There are 7 hidden switches. A switch that is on adds its own fixed numbers to the row, and there is some noise. The rows also spread widely along 8 directions, which tell nothing about the answers.
Known rows, each followed by its switches (1 for on, 0 for off):
[  8  15  26   4 -30  -9 -39  10  26   8  -5 -17 -21   0  10  16 -31   2
  -6] | 0 0 0 1 1 1 1
[ -1  35  -3 -48  24  -5 -26  15  48   0   4  41 -20 -17   5  -8 -34   2
 -17] | 0 1 0 1 1 1 0
[ -1 -23  14   0 -30 -23 -20   0  23   8 -19   9 -34 -18  23  30 -16   9
 -31] | 1 1 0 1 0 0 0
[ 18  -9  35 -13 -29   4 -52  24  45   1   7  17  -5   1  21  21 -14  13
 -23] | 0 1 0 0 1 1 1
[-16   4  21 -22 -26  -5 -11  20   1  14 -12  16 -22 -30 -34  26  11   4
 -18] | 0 0 1 1 0 0 1
[ 11  -8  15 -25 -16  -7 -60  37  52   2  -4  39 -11 -10  30  17 -17   3
 -24] | 0 1 0 0 1 1 1
[ -9   6  12  -6 -21 -20 -15  17   3   5 -15  -9 -20 -38  -4  29 -36   2
 -29] | 1 0 1 0 0 1 1
[-24  26  24 -33   0  -9  20  11  17   3 -27  14 -30   2 -34  11   5  -2
   3] | 0 0 0 0 1 1 1
[ 14  13   7 -26  18 -12 -24 -39  22  10  21   8  -5 -14  11 -23 -43  23
 -36] | 0 0 0 0 1 1 0
[ -3 -16  42  19 -50 -16  12  -7  -1   6  -4 -38 -11  15 -14  22   1  31
 -15] | 0 1 0 1 0 0 1
[-10  11  12 -18  -7 -18  -5   3  15   0 -13  -3  -6  -2   1  14 -17   8
   0] | 1 0 0 0 1 0 0
[  0  15   3 -20  -5 -12 -67  31  17  15   9  23   7   2  11   1 -18 -25
   7] | 0 0 0 1 1 0 0
[-25  15  10 -12  -8 -21   5  11  -6  13 -25   6 -47  -5 -26  11 -16 -21
 -13] | 0 1 0 1 0 0 1
[ -5  24  34 -22 -15  13  -4 -10   6   4   3  -1 -29  -8 -34  17  -9   5
  -3] | 0 0 0 1 1 0 0
[  3   4  33   7 -33  -4 -11   0  16   7  10 -22   0  16  -9  11  -3  14
  -6] | 0 1 0 1 1 1 0
[  1  -6  25  -5 -18  -2 -15  13   9  -3   5   1   6  11  -1  11  -7   8
 -11] | 0 1 0 0 0 0 0
[  5   0  44  14 -31  -6 -21   0  13   6  -9 -13   2  35   9  11  12 -10
  10] | 0 0 0 1 0 1 0
[-10   0  11 -11  -5 -33  -3 -11  12  14 -23   7 -11  10  14   2  -1  -2
  -3] | 1 0 0 1 0 0 0
[  5  14  41 -12 -28  10 -48  31   8  25   0  18  -5   8 -20  15  13 -26
  -7] | 0 1 1 1 1 1 1
[  4  -5  17   2 -15 -20 -25 -14 -15  16  11 -20  -6 -19  -4   1 -42   5
 -37] | 0 0 0 0 0 1 1
[ -3   6  12 -13  -7 -14 -49  -1  13  16 -19  28 -35   6   5   6  -4 -35
  -1] | 0 0 0 1 1 0 0
[  1  24  24 -25 -20  -3 -19  22  36   0   6  -2  -3 -20 -13  16 -22  29
  -9] | 0 0 0 1 1 1 1

New rows, each followed by its switches (1 for on, 0 for off):
[ -9  -1  14  -7 -21 -30 -27  31  18  12 -22  11 -12   6   8  12   4 -18
   0] | 0 0 0 1 0 1 1
[  8   4  12 -10 -15 -14 -66  21   3  30  19  10  -2 -12   2   0 -35 -17
 -29] | 0 1 0 1 1 1 1
[ -4  19  40   0 -28   2   2  -5  20   0 -10 -17 -17  20 -17  18   6   3
  11] | 0 0 0 1 1 1 0
[  8  18  16 -38   4 -10 -37 -18   7  39   7  21  -6 -30  -8  -8 -19   5
 -40] | 1 0 1 1 1 1 1
[ -5   8  22  13 -29 -17 -22  16 -14   8  -3 -29  -1  -6 -14  16 -22  -9
 -14] | 0 0 1 0 0 1 1
[ -8  -3  25  -2 -27 -16 -31  27  -5  17 -11  -2   0  11 -20  17   9 -22
   3] | 0 0 0 0 1 1 1
[-13 -15  34 -14 -32 -20  19 -21  10  18 -21   0 -29   3 -32  20  35  30
 -10] | 0 0 0 1 1 0 1
[  3  11  25 -19 -21  -3 -28  10  28   8  -1  10 -28  -8  -2  14 -23  10
 -20] | 0 1 0 1 1 0 1
[ -9  13  33 -25 -11   5 -21  11  24   2 -33  34 -54   3 -10  26   3 -21
  -2] | 0 0 0 0 1 0 1
[-10  26  -1 -38  25 -25  13 -10  33  -7  -7   8  -9  -1  10 -20 -36  30
 -14] | 0 0 0 0 0 0 1
[ -1  32  29  -9 -17  11 -29  21  30  -9 -14   7 -28 -11   1  22 -14 -13
   0] | 0 0 1 1 0 1 0
[-12 -12  30  20 -31 -24 -13  12 -19  11 -23 -23   7  35   3  22   8 -32
  13] | 1 0 0 0 0 0 0
[ -8   4  22 -32   1 -12   4  -1  14   6 -10  22 -10 -10 -15   2  -1  11
 -21] | 0 0 0 0 0 1 1
[ -4  23  19 -12 -15 -20  -4   7  43   1 -10 -13  -8  14   7   2 -16  20
   3] | 0 0 0 1 1 1 1
[ 14  22  32 -20   1  10 -38 -11  58  -2 -29  42 -44   7  39   2  -2 -13
  -8] | 0 0 1 1 0 1 0
[ -9  31  15 -17  -2 -16 -20   7   8  18  -9  -2 -21   4 -19  -3 -22 -16
  -1] | 0 0 0 1 1 1 1
[-12  -4  29   2 -23  -8 -13  21 -26  11   5  -8  22  11 -32  16  11 -22
   2] | 0 0 0 0 0 1 0
[  2  11  46  -8 -30   9 -30  25   4  14  -6   1 -14   6 -11  30 -15 -20
 -14] | 1 1 0 0 1 1 1
[-15 -27  38   9 -49 -12  12  18   7   1 -18  -3  -6  15 -20  37  43  11
   1] | 0 1 0 1 0 0 0
[-16  16  13 -17 -18  -8 -35  37  14   1 -28  22 -61 -32 -18  40 -28 -34
 -11] | 0 0 0 0 1 1 1
[ -9  -2   9  -9  -6 -25   0  -9   9  -1  -5  -5  -7   3   3   1 -14  12
 -10] | 0 0 0 0 0 0 0
[-12  30   7 -21   4  -8 -26  17   6   5  -8   5  -3   8 -12   1 -12 -23
  10] | 0 0 1 0 1 0 0
[ -9  -4  31 -44 -35   0  -2  33  40   6  -3  25  -6 -48 -28  46  12  46
 -23] | 1 0 0 1 1 1 1
[-12  13  45 -17 -36  -4   9  20  30   7 -27  -3 -22   4 -17  37  16  11
   8] | 1 0 0 1 1 1 1
[  3 -14  24  -8 -16  -8 -34   8   7   4   8  11  14   7   6   8  -1  -1
  -8] | 0 0 0 0 0 0 0
[ 18  12  13  -1 -17   0 -69  24  -1  13  45 -11  36 -22   6   1 -45   1
 -32] | 0 1 1 1 0 1 0
[ -3  14  38 -10 -22  -2  -9 -10   2  16  -9  -3 -19  -1 -16   7   3   5
 -12] | 0 0 1 1 0 0 1
[-21   2   6 -39  -8 -30   7  26   2  22 -11  12  12 -27 -36  17  14  13
 -15] | 1 0 1 0 1 1 1
[ -4  14  11  -9 -11 -20 -29  -4   6  12 -18  -2 -31  -2  -2   6 -19 -11
 -11] | 0 0 1 0 1 0 1
[  3  25  23 -19  -1  12 -30  19   5   3  13   8   1 -22  -3  11 -40  -8
 -29] | 1 1 1 0 0 1 0
[ -7   9  22 -30  -8  -8 -20  11  10  11  -4  17  -9  -4 -17   8  -4   2
  -9] | 0 0 0 0 1 0 1
[  2   0  12 -10 -10 -21 -30 -18 -18  34  10  -3  -9 -30 -17  -6 -19   2
 -45] | 0 0 1 1 0 1 1
[ -3  14  24 -55  10   4  -3  -9  26  22   3  48 -13 -16 -21   0  10  12
 -30] | 1 1 0 1 1 1 0
[ -8  11  33 -37  19 -10  14 -28  13  31 -23  46 -28  27 -19 -23  29 -11
 -22] | 0 1 0 1 0 1 1
[-22  -5  15 -19 -17 -12  21  11  12  -2 -18  12 -27 -11 -36  29  16  10
 -13] | 0 1 0 0 1 1 0
[  0  21  17   1  -5 -10 -41  21 -12  15   6 -10   8   6  -3  -6 -36 -26
 -21] | 0 1 1 0 0 1 1
[ 10  45   6 -31  30 -11 -49 -15  23  21   1  21 -12   6  18 -32 -46 -21
 -21] | 0 0 1 0 1 1 1
[-13  13  16 -14  -4 -17 -12   4 -13  15 -12  -2  -4   4 -20  -2  -9 -16
  -9] | 0 0 1 0 0 0 1
[-13  41  21 -35   8  -2  -4  15  11   8 -12   8 -20  -9 -20   9 -32 -15
  -5] | 1 0 0 0 1 1 1
[ -6  28  10 -11   5 -14 -20   4  10  17   2   0   0  27  -7 -14 -15 -21
   2] | 0 1 0 1 1 1 0
[ -2  27  30 -34 -17   9 -50  47  29   7  -2  31 -11  -4 -13  23  -6 -16
   8] | 0 0 0 1 1 0 1
[ 14  12   9 -37  13   0 -44  -4  18  23  22  41  10 -21   6 -18 -15   5
 -41] | 0 1 1 1 0 1 0
[ 12  25  10   4  -6 -24 -61  23  26   9   2 -12   3  15  42 -11 -55 -24
  -3] | 0 0 0 1 0 1 1
[  2  11  19 -37  11   0 -13 -20   1  17  26  18  14 -13 -18 -15 -13  18
 -26] | 0 0 0 1 0 0 0
[ -3  11  13 -15 -13 -14 -33  15  24   7  -9  12 -17  -2   3  11 -10 -14
   0] | 0 0 0 1 1 1 0
[  8  12  28 -13   5   5 -37 -26   3  14  -9  25 -29  -3   7  -5 -16 -25
 -27] | 0 0 1 0 0 1 0
[ -2 -26  30  19 -44 -15 -21   1  -7   4 -11 -16  -1   4  -4  26  18  -2
  -7] | 0 0 1 0 0 0 0
[ -3  15  38  -7 -14 -19   8  -7  33   8 -35  -5 -22  28  20   6   3   4
   3] | 1 0 0 1 0 1 1
